The first 8 rows are patterns. Each new row is the sum of 2 different patterns, raised or lowered, with some noise. Before adding, each is slid sideways (what falls off one end comes back at the other) and multiplied by a number that may be negative. Names go in the order of the patterns.
Known rows, each followed by the names of its patterns:
[ 0.70 -0.74  0.48 -2.52  1.40  0.38  2.86  1.49 -0.43  0.64  0.83 -1.25
 -0.60 -0.25 -4.38 -0.95  0.16 -0.79  1.01  1.44  1.00  0.59  2.47  0.90
  0.26  2.81 -1.55  0.98  0.81 -0.78  1.23  0.43  0.67 -2.43 -0.47  1.11
 -0.52 -0.62 -1.72]
J_940
[-0.25  0.05 -1.15  0.77 -0.42 -0.31 -0.24 -2.08 -0.66  0.95  0.20 -1.93
 -1.66  1.77 -0.88  2.04  1.01 -1.60 -2.38 -1.88 -1.45  0.68  0.36  0.85
  1.43 -1.05  0.21  0.65 -0.37  2.46 -0.18  1.00  0.49  0.58  1.79 -1.34
  0.93  2.13  0.12]
J_812
[-0.36 -0.17 -0.23 -1.72 -1.34 -0.12 -2.40 -0.32 -0.93 -0.21 -2.12 -2.86
  0.61  1.13 -2.75 -0.28  0.08 -2.10 -0.82 -1.30 -0.50  0.54 -1.03 -1.10
 -0.67  2.98  0.99 -2.30 -2.21 -0.40 -1.30 -1.79  2.36  1.28  0.66  0.07
 -2.44  1.83  1.65]
J_980
[ 0.82  2.81 -0.43 -1.58  1.72  1.21 -1.42  1.64 -1.74  0.52  0.77  1.33
 -1.16  0.65 -2.40 -1.56 -0.85  0.57 -1.40  0.06  0.48  0.82 -0.14 -2.86
  1.19  0.15  0.50 -0.24  0.10  0.88 -1.74 -1.80 -1.19  1.30 -1.11  1.87
  1.87 -0.90  0.92]
J_139
[-0.36  0.06  1.20 -0.28  0.32  0.56 -1.10  1.86  0.05  0.02 -1.05  0.54
 -0.14  0.94 -1.39 -2.28  1.80  0.53  1.44  1.21  0.36  0.80  0.46 -0.83
  1.03 -0.29 -0.76 -0.33  0.47 -0.16  1.09  1.09 -0.01  0.45 -1.80  0.58
  0.66  2.01  0.61]
J_987
[ 0.57  0.57  2.23 -0.96  0.59 -0.51 -0.42  2.35  1.74 -0.40 -1.46 -0.32
  2.20 -0.66  0.89  0.28  0.87 -1.48 -0.90 -0.48  0.05  0.42  0.88  0.53
  0.50  2.17 -1.10 -0.51  1.35 -1.09  1.27  2.91  0.50  0.42 -1.36 -0.35
  0.11  1.41 -0.26]
J_746
[ 1.17  3.17  2.10 -1.20 -1.93  0.25  0.35 -0.89 -0.66  0.17  0.08 -0.36
  0.34  0.69 -2.39  0.16 -1.47 -1.48  0.01  1.70 -1.27  1.42  1.94 -1.92
 -0.65 -1.83 -0.17 -1.13  0.61  1.91  1.02 -0.77 -0.73  1.78  0.54 -0.61
  1.37  2.74  1.42]
J_985
[ 0.14 -0.12  1.75 -3.02  0.99 -1.15 -0.89 -0.24  0.11  1.34 -1.33  0.69
 -0.77  2.38 -0.99 -0.38  0.30  0.26  1.40  0.02 -0.24 -1.00  1.94  0.44
  1.30 -0.05  1.85  2.35 -0.07  0.81  0.30  0.97  0.16 -0.05 -1.24 -0.09
 -0.65  0.38  0.19]
J_133

New rows. What belongs after each?
[-1.96  0.95  0.40 -1.88 -1.01  1.57 -0.71 -1.94 -1.53 -1.20 -3.44 -2.35
  0.87  0.86  0.51 -0.02  0.13  1.24 -0.68 -1.77  0.13 -0.60  0.19  2.46
 -0.18  0.75  1.58 -0.32 -1.80 -0.08 -0.79 -1.95  2.29  0.99  0.66 -0.73
  1.36  0.06 -1.57]
J_746 J_985
[ 2.32  0.99  1.33  1.13  0.40  3.21  0.00  0.82  1.29  2.38  0.97  1.62
  3.41  1.68  1.74  0.06  1.85 -0.18  0.81  2.58  1.22  0.61 -0.27  2.43
  2.60  0.23  1.46  3.49  1.12  2.86  2.37  1.98  0.40  1.23  1.16  2.89
  1.97  1.73  1.22]
J_139 J_985
[-1.02 -4.04 -0.12 -0.76 -3.48 -3.94 -3.46 -3.73 -2.43 -2.07 -2.63 -1.09
 -3.29 -2.03 -2.71 -3.68 -0.32 -1.76 -2.68 -2.10 -1.76 -2.03 -3.47 -2.07
 -1.09 -1.86 -2.56 -2.40 -3.09 -0.31 -1.96 -3.47 -3.20 -3.58 -3.24 -2.50
 -1.06 -2.81 -3.06]
J_812 J_980
[-0.11 -0.48  2.64  0.70  1.59 -0.04  2.65  3.96  1.27  1.50  1.16  0.29
  1.03  1.04  1.43  0.70  3.59  1.20  3.39  2.83  1.52  1.65 -0.50  1.80
  1.13  2.01  1.07  2.10  1.50 -0.48  0.75  0.59  1.51  0.78  2.98 -0.41
  0.80  1.53  0.01]
J_987 J_133
[-2.86 -1.40  0.39 -0.96 -0.07 -1.54 -1.48 -0.38  1.24 -0.79  0.65 -1.27
  0.75 -0.91 -0.57  0.86 -3.26  1.33  0.58 -0.83 -2.30 -0.47 -2.15  0.20
 -2.80 -3.40  0.33 -2.48 -0.43  0.91 -0.78 -2.04 -1.87 -0.42 -0.92  0.22
 -1.01 -2.78 -2.65]
J_812 J_987
[ 1.36  1.46 -2.00 -0.25  0.88  0.41 -2.29  1.84  0.69  0.17 -0.22 -1.84
  0.26  0.56  0.95 -3.92 -1.33  0.10  1.15 -1.41 -1.19  0.91 -2.60 -1.26
 -1.58 -0.60  1.38 -0.64 -1.26  0.30 -0.56 -0.45  0.72  0.44 -1.72  3.70
 -0.98  0.97  0.28]
J_980 J_133
[ 0.44  1.73  2.43 -2.42  2.35  1.50  0.97  1.27  2.85  3.07 -0.99  0.26
  0.30  2.93 -0.64  0.12  1.14  0.76  1.66  0.77  0.96 -1.44  2.43  0.32
  0.94  0.64  3.36  2.05  1.58  2.64  0.06  1.08 -0.06  0.51 -1.07  1.02
  1.36  1.70  0.26]
J_985 J_133
[-0.90 -1.93 -2.90 -3.82 -3.66 -3.93 -4.00 -1.05 -5.11 -3.48 -5.22 -3.32
 -4.02 -4.77 -3.32 -1.51 -5.14 -3.23 -1.70 -5.88 -3.17 -3.60 -2.18 -2.71
 -3.17 -4.29 -1.90  1.58 -3.42 -4.79 -5.57 -4.28 -3.72 -4.63 -1.31 -0.99
 -2.96 -2.36 -3.95]
J_980 J_987
[ 0.21  0.31  0.33  4.29  0.94 -0.50  0.13  0.14  0.12 -0.38  1.76  2.26
  2.42 -0.79  1.80 -0.73 -0.89  1.41 -0.03 -0.69 -2.51  1.16  1.92  0.14
 -0.67  1.78 -1.68  1.91  0.64  0.00 -1.09  2.01  0.06  2.69  2.76  0.64
  0.21  2.25  1.46]
J_139 J_987
[ 0.97  1.82 -1.18  0.57  0.42  1.67 -0.38  0.36  1.03  0.17  1.18  1.85
  0.85  2.44  2.49  0.00  0.41  2.29  0.66  1.27  3.79  2.18  1.25 -0.51
  0.42  0.36  2.35  0.30  1.16  0.99  1.78 -0.37  1.59  0.51 -0.63  2.13
  3.10  0.00  0.44]
J_812 J_746
[-2.66 -2.65 -2.86 -3.19 -2.04 -1.89 -0.69 -1.06 -1.49 -1.62 -1.35 -1.48
 -1.79 -2.96  0.57 -3.13 -0.55 -1.04  0.02 -1.96 -3.21 -1.65 -2.41 -0.55
 -3.92 -1.60 -1.19 -2.02 -2.27 -2.05 -2.67 -1.44 -0.65 -2.70 -2.56 -2.60
 -2.07 -2.32 -2.34]
J_987 J_133
[ 1.42  2.52  3.20  3.18  0.62  2.38  0.83  0.34  3.49  1.00  1.31  2.70
  2.61  0.82  3.40 -1.04  1.04  1.60  3.40  0.60  2.01  1.30  3.69  4.21
 -1.29  2.29  0.85  1.20  1.51  1.43  2.15  1.88 -0.07  1.55  3.47  1.86
  2.46  3.25  0.46]
J_139 J_987
[ 2.07  3.35  1.69  1.87  3.29  2.55 -0.73  1.19  0.56  1.73  0.86  0.68
  1.04  0.48  1.43  0.90  1.98 -2.07  1.60  0.20 -0.23  0.94  1.66  0.02
  2.04  2.99 -1.33  0.24 -1.01  0.93 -0.77  0.19  2.58  1.42  0.21 -0.26
  2.04  1.62  1.34]
J_985 J_133
[-0.07  3.27  0.27  0.60 -0.67  3.15  2.61  1.44  1.76  0.62 -0.14  1.83
  0.39  0.44  1.31  0.35  3.33  0.84  1.27  0.44  1.44  0.31 -0.21  2.40
  2.01  3.36 -0.16  1.34 -1.74 -0.62  1.93  0.42 -0.45 -0.73  1.15  1.67
  0.82 -1.39  2.21]
J_139 J_987
[ 0.58 -0.32  1.51  1.06 -0.13  0.03  2.68  0.88 -0.45 -0.98  0.35 -0.45
 -1.54  1.98  2.11  1.31 -0.09 -1.77  2.79  1.53  1.51  0.93 -0.14 -1.69
 -1.35 -0.19 -0.85  0.81  0.55  1.02 -1.22 -1.07  1.23  1.42  0.05  0.43
  1.12 -0.68  0.25]
J_812 J_980
[ 2.66  5.28  2.34  1.59  1.99  1.91  0.66  1.64  0.43  0.80  1.68  1.60
 -0.12  2.07  1.35  1.33  2.72  0.28  1.46  0.78  3.30  1.30  0.08  2.18
  1.79  3.05  1.06  2.44  1.57  4.07  1.01  2.05 -0.12  0.77  2.07  1.44
  0.61  4.07  1.91]
J_940 J_133
[ 2.23  3.93 -0.41  0.81  1.30 -1.27  1.34  0.12  0.53  1.38 -1.28 -0.18
  1.41  3.20  0.14 -1.65  1.45  0.05  2.17  1.18  1.21 -0.02 -0.08 -0.21
  0.29  2.57  3.09  2.47  0.16  1.32  0.73 -0.03  3.28 -0.34  1.86  0.95
  1.62  1.39 -1.95]
J_812 J_980
[ 0.28 -1.11 -0.16  0.02 -1.04  0.51 -0.59  0.64 -1.40  0.20  0.59  0.30
  1.67 -0.66  0.40 -1.24 -0.52 -0.80 -0.84 -1.69 -0.21 -1.02 -0.29  0.58
 -1.35 -1.30  1.46 -4.07  0.81 -0.08 -1.25 -0.67 -1.34  0.27 -1.83  0.75
 -1.83  1.50 -1.22]
J_746 J_133
[ 3.89  2.76  0.01  3.75  2.59  1.60  4.95 -1.02  0.99  4.38  2.58  0.10
  3.51 -0.46  1.08  1.00  1.50  0.71  2.04  2.24 -0.37  0.51  0.64  4.11
  1.61  2.82  2.47 -0.46  1.12 -0.78 -0.37  2.08  1.17 -0.88  3.41  3.15
  0.63  3.51  3.05]
J_980 J_139
[-0.49  0.93 -3.93 -3.02 -3.65 -3.32 -3.36 -3.00 -2.33 -2.54 -2.05 -1.83
 -1.54 -1.20 -2.83 -1.89 -3.27 -1.68 -1.43 -2.82  0.08 -2.01 -1.74 -4.27
 -2.04 -1.79 -0.58 -3.62 -1.65 -3.40 -3.17 -0.55 -3.97 -2.28 -1.43 -0.46
 -2.22  0.11 -2.59]
J_940 J_987
[ 3.04  3.14 -0.27  2.13  2.32  4.71  0.11  1.40  2.75  1.69  1.50  1.20
  1.30 -0.73  2.25  3.41  4.67  2.09  3.59  4.84  2.79  2.89  2.52  3.35
  2.43  1.84  2.66  1.88  2.69  3.55  2.40  1.01  2.88  2.49 -1.79  4.37
  1.54  2.80  2.10]
J_985 J_133
[ 0.04 -1.23 -0.26 -2.08  0.86 -1.15 -1.14 -1.29 -0.69 -2.20 -1.17 -1.07
 -2.34  0.28 -1.72 -1.11  0.49 -1.71 -3.31 -1.15 -0.55 -0.66 -1.41 -1.68
 -1.43 -1.24 -0.14 -0.46 -2.97  0.44 -0.99  1.19 -0.62 -3.59 -1.40  0.27
  0.01  0.26 -3.61]
J_139 J_746
[ 1.09  1.00 -1.88  0.80 -1.03 -0.01 -0.40  2.53 -3.59  0.12 -3.11 -3.67
 -1.11 -0.62 -2.16 -3.62 -1.23  0.52 -1.99 -4.53 -1.78 -0.54 -1.50 -1.29
 -3.30  0.73 -2.83 -0.50 -1.20 -0.49 -1.98  1.30 -0.68 -2.89 -0.64 -4.25
  0.49 -1.61 -3.72]
J_940 J_139
[ 2.89 -0.01  2.81  0.57  1.12  1.48  0.95  2.95  0.95 -0.81  1.94  0.36
 -0.37  2.36  0.35  0.77  0.38 -1.74  0.43  1.56  0.66 -3.58 -1.72  3.01
  1.14  1.66  1.79  0.44 -3.43 -2.23 -1.32  0.52  2.06 -0.97 -0.26 -0.54
  0.46  0.71  1.22]
J_812 J_980
[ 2.49  0.39  0.72  2.58  0.72  1.01  0.74  1.49  1.76  1.93  0.91  0.98
  1.25  1.66 -0.80  0.31  2.04  1.37  2.04  1.50  1.61 -0.89  0.54  0.39
  1.31  1.09 -1.41  0.92  1.20  1.52  1.58  1.80  1.96  1.15  1.56  1.43
  0.95  0.47  1.59]
J_980 J_987
[ 4.02 -2.77  0.38  0.17  0.57  0.81  2.16  2.86 -0.28  3.44  0.61  3.56
  0.38  1.98  3.35  0.51  1.26  3.19  0.96  0.33  3.95  1.82  2.97  1.26
  2.02  3.45  1.72  2.13 -1.14  1.17  2.95  2.65  0.20  1.77  1.73 -0.49
  0.04  0.73  0.81]
J_980 J_133
[-1.43  1.27  0.65 -0.15  1.43 -0.71  1.00  0.56  1.82  0.73 -0.27  0.06
  0.97  1.86 -0.70  1.37 -0.97  0.61  1.61 -1.00  0.07  0.44 -0.33  0.55
  1.87  2.24  1.00  0.16 -0.37  1.12  1.22  0.16  3.06  2.16  1.18 -0.11
  2.18  2.08  0.14]
J_987 J_985
[ 1.07  0.64 -0.93  1.36 -1.30 -1.98  2.39  0.53  2.24 -0.71  1.70 -0.22
 -1.56 -0.91  0.35  0.94 -1.20  0.00 -0.33 -1.13 -3.00 -0.87 -1.81 -3.97
 -1.55  0.85  1.88 -0.41 -0.10  1.10  1.18 -0.20  0.45  0.45 -0.38 -0.43
  2.20 -0.76  2.77]
J_985 J_133
[-0.51  0.29 -0.94  1.83 -1.62  0.30  0.51 -1.15 -0.97 -0.75 -1.79 -1.56
 -1.50 -4.91 -1.39 -2.78 -1.57 -1.24 -0.77  0.03  0.71  0.30  0.81  0.67
  0.08 -2.78 -1.37 -0.45 -2.35  0.74  0.98  0.32 -3.94 -2.00  1.30 -1.22
 -2.09 -1.67  1.63]
J_940 J_985
[-1.51 -0.75 -4.00 -3.35 -1.55 -2.41 -3.75 -3.75 -0.31 -0.72 -1.27 -3.18
  0.06 -0.85  0.34 -0.69 -1.58 -1.18 -1.44 -0.83 -1.93 -0.76 -3.29 -2.32
 -2.46 -1.10 -1.88 -1.67  0.43 -0.76  1.17 -0.67 -0.55 -0.14 -3.77 -1.31
 -0.36 -1.49 -1.81]
J_940 J_985
[ 2.41  0.19 -0.34  1.80  1.13 -0.60  2.66 -0.61  1.41  1.86  1.39 -1.05
  1.45 -1.36 -1.50  1.13  1.28  0.70  0.72  1.32  0.63 -0.49 -1.67  1.48
  1.13  0.07 -0.15  0.88  0.23 -1.83 -0.98 -0.78 -0.23 -0.91  2.19  2.23
  0.01  0.60  1.53]
J_139 J_985
[ 1.43  0.67 -0.93  0.79  0.66  1.79  0.02 -0.43  1.58  1.57 -0.86 -0.17
 -0.29 -0.68 -0.05  0.73 -0.60  0.36  0.93 -0.41 -1.19 -0.51 -0.05  1.76
  0.66  0.45  0.75 -1.47 -0.37 -0.60  0.88  0.32  0.14  0.03  1.14  1.34
  1.27 -1.18 -0.95]
J_980 J_746
[ 0.15  0.85 -1.05  1.49  1.34 -0.44  0.74 -1.09  0.46 -2.20  1.14  2.04
  2.72  0.24 -0.62  1.56  1.58 -0.34  1.35  2.40  0.38  2.69  2.59  1.72
 -1.73 -0.84  0.34  1.15 -1.89 -2.00  2.03  0.80  1.02  1.34  0.88 -0.73
  0.75 -1.53 -0.02]
J_987 J_985
[-0.27  0.71  1.30  0.92  0.78  1.17  0.35  0.07  2.37  1.21  2.30 -0.26
  1.75  2.43  1.12  1.00  1.85  2.50  0.43  1.10 -0.04  1.81 -0.08  0.36
  1.62  1.15 -0.01  3.11 -2.97  1.71 -0.07  0.53  0.00  1.14  0.72 -1.12
  1.12  0.18  2.43]
J_139 J_133
[-1.09 -1.48 -1.04 -0.97  0.42  1.45 -1.56  0.28  0.11 -0.69  0.91 -0.08
 -0.69  0.45  0.68  0.52 -1.29  2.31 -0.64 -1.74 -0.13  1.45  0.68  0.12
  0.99  0.45  0.09 -0.73 -0.69  1.12  0.60  0.14 -1.39  0.08 -1.19 -0.90
 -0.27 -2.22  0.76]
J_812 J_980
[ 1.90  0.63  2.61 -0.68 -2.57  0.09  1.33 -0.26 -0.83 -1.36  0.73 -0.79
 -1.35 -1.85 -0.49 -3.95 -2.70  0.30  2.07 -0.91 -0.21  0.94  1.06 -0.21
 -1.69  1.03 -0.08 -0.34  1.87 -0.13  1.94  0.32 -1.12 -1.96  1.81 -1.73
 -0.62  2.66  0.05]
J_139 J_985
[-0.11  1.39  0.79  0.62 -0.20 -0.51  2.48 -1.13  0.37  0.63  2.11 -0.87
 -1.33  0.75 -0.50  0.57 -2.50  1.98  1.55  0.67 -1.04 -0.46 -1.16 -1.21
  1.44 -1.94 -1.04 -2.97  0.24 -0.46 -3.05 -0.79  0.46 -1.38  0.28 -0.37
 -0.56  0.00  0.92]
J_139 J_133
[-2.82 -4.03 -1.95  0.15 -2.33 -2.69 -1.69 -3.13 -2.60 -1.85 -0.90  0.27
 -0.63 -1.49 -2.59 -1.54 -2.35 -2.32 -3.84 -0.84  0.24 -3.35 -1.01 -3.17
 -3.96 -2.31 -2.62  0.08 -0.55 -1.48 -3.54 -1.00 -3.14 -3.30 -3.17 -1.45
 -2.84 -2.71 -1.17]
J_139 J_746
[-1.13  1.61  0.38 -0.21  0.68  1.62 -0.20  1.88  1.89  1.62  0.50  1.58
  1.03  0.29 -0.27  1.58  2.38 -0.29  0.64  1.03  0.69  0.79 -0.36  2.94
  3.34  0.84 -0.72  1.24 -1.14 -1.10  1.08 -0.21  0.52 -2.11  1.46  2.48
 -0.53 -0.45  1.93]
J_139 J_987
[ 0.13 -0.25  0.46 -0.46  0.28  0.87 -0.23  0.94  0.65 -0.32  1.73 -2.85
 -0.36  1.00  0.01 -1.22 -0.31 -1.19  0.66 -0.85 -1.79  0.13 -2.12 -0.59
  0.38 -0.17 -1.64 -2.76  0.24 -1.74  2.17  0.06 -0.84 -1.41 -2.53 -1.32
  0.59  1.28  0.08]
J_812 J_139
[-0.15  1.38  0.80 -1.99  1.16  1.71  1.29  3.32  2.24  3.03  3.15  3.98
  2.27  2.35  3.16  0.21  2.79  2.41  2.95  2.45  2.00  1.15  0.12  2.13
  3.08  0.90  1.82  0.61  2.21  2.39  0.97  0.28  3.09  3.14  3.81  3.32
  0.94  3.65  4.30]
J_940 J_987
[-1.11  0.04  2.11  0.85 -2.27 -0.23  0.17 -0.10  0.58  0.32  1.43  0.93
  0.29  0.49  0.08  4.55  1.64 -0.29 -0.30  1.03  1.12 -1.14  3.29  3.08
  1.43  0.92 -0.76  1.70  2.66  0.45  0.58  0.62 -1.37 -0.44  1.32 -0.67
 -0.41 -0.69  1.93]
J_812 J_980
[ 2.06  1.97  1.93  1.07  3.66  1.44  2.59  0.68  2.93  3.04  2.81  3.14
  2.81  2.40  2.38  1.33  1.24  2.36 -0.54  1.42  1.86  0.47  2.14  3.08
  2.54  1.35  2.52  3.35  1.63  4.76  1.59  1.70  1.16  0.88  1.65  2.54
  2.58  1.02  2.48]
J_940 J_812
[-0.11 -0.32 -0.20  1.75 -0.63  0.66  1.03 -0.51  1.91  2.22  0.49 -0.73
  0.47  0.69 -0.88  0.80  0.37  2.53 -0.77 -0.62 -1.55 -0.05  1.16  0.98
 -0.14  1.00  1.37 -0.39  1.10 -0.37 -0.13  1.37  2.79  0.09  0.78 -1.04
  1.54  2.64 -0.20]
J_987 J_746
[-1.06 -0.40  1.87 -2.19 -0.05 -4.14 -1.46 -0.31  0.16 -0.71 -0.36 -0.13
 -3.06 -2.85 -3.64 -0.53 -2.19 -3.09  0.00 -2.79 -0.52 -3.89 -1.35 -4.07
 -5.08  0.17 -3.48 -4.46 -4.32 -1.02 -0.55 -2.11 -3.54 -0.22 -2.84 -0.06
 -0.07 -1.63 -3.87]
J_812 J_139
[ 2.93  5.25  2.24  2.80  3.04  4.67  5.14  2.52  2.36  3.35  3.25  1.49
  3.57  3.38  5.48  2.26  3.36  5.30  2.19  2.61 -1.70  1.74  3.97  5.11
  4.75  4.76  3.69  0.04  3.07  2.68  2.17  6.19  3.22  2.45  3.97  5.45
  4.58  3.34  2.39]
J_980 J_985
[ 2.25 -0.95  1.69 -1.87 -1.36  0.35  1.44  0.34  2.21 -1.92 -0.32  2.06
  1.23 -1.21  1.41  0.34 -0.18  0.32  2.77  0.57 -0.79 -0.99  0.63 -0.02
 -2.78  0.44  0.25  0.55 -0.58  0.37  1.17 -3.01 -1.16 -2.01  0.03 -0.83
  2.83  0.41  0.31]
J_139 J_985
[-1.88 -3.31 -2.11 -4.71 -3.45 -1.82 -1.53 -1.65 -1.89 -1.79 -0.60 -0.83
 -3.53  0.55 -3.80 -2.84 -1.18 -2.44 -1.46 -5.29 -1.12  0.80 -3.28 -3.34
 -1.27 -4.53 -0.30 -2.95 -3.15 -3.40 -3.06 -3.20  0.18 -0.64 -2.94 -3.97
  0.16 -2.87 -0.72]
J_812 J_139
[ 2.03  0.82  2.87  1.18  2.60  1.68  1.26  0.46  1.34  1.53 -0.32  2.97
  2.88  2.75  1.75  2.31  2.48  0.35  0.48  2.54  2.59  1.23  1.01  2.77
  0.55  0.86 -0.10  0.84 -1.95 -0.57  3.15  3.06  1.25  2.19  2.91  2.44
  3.90  2.08  2.08]
J_940 J_985
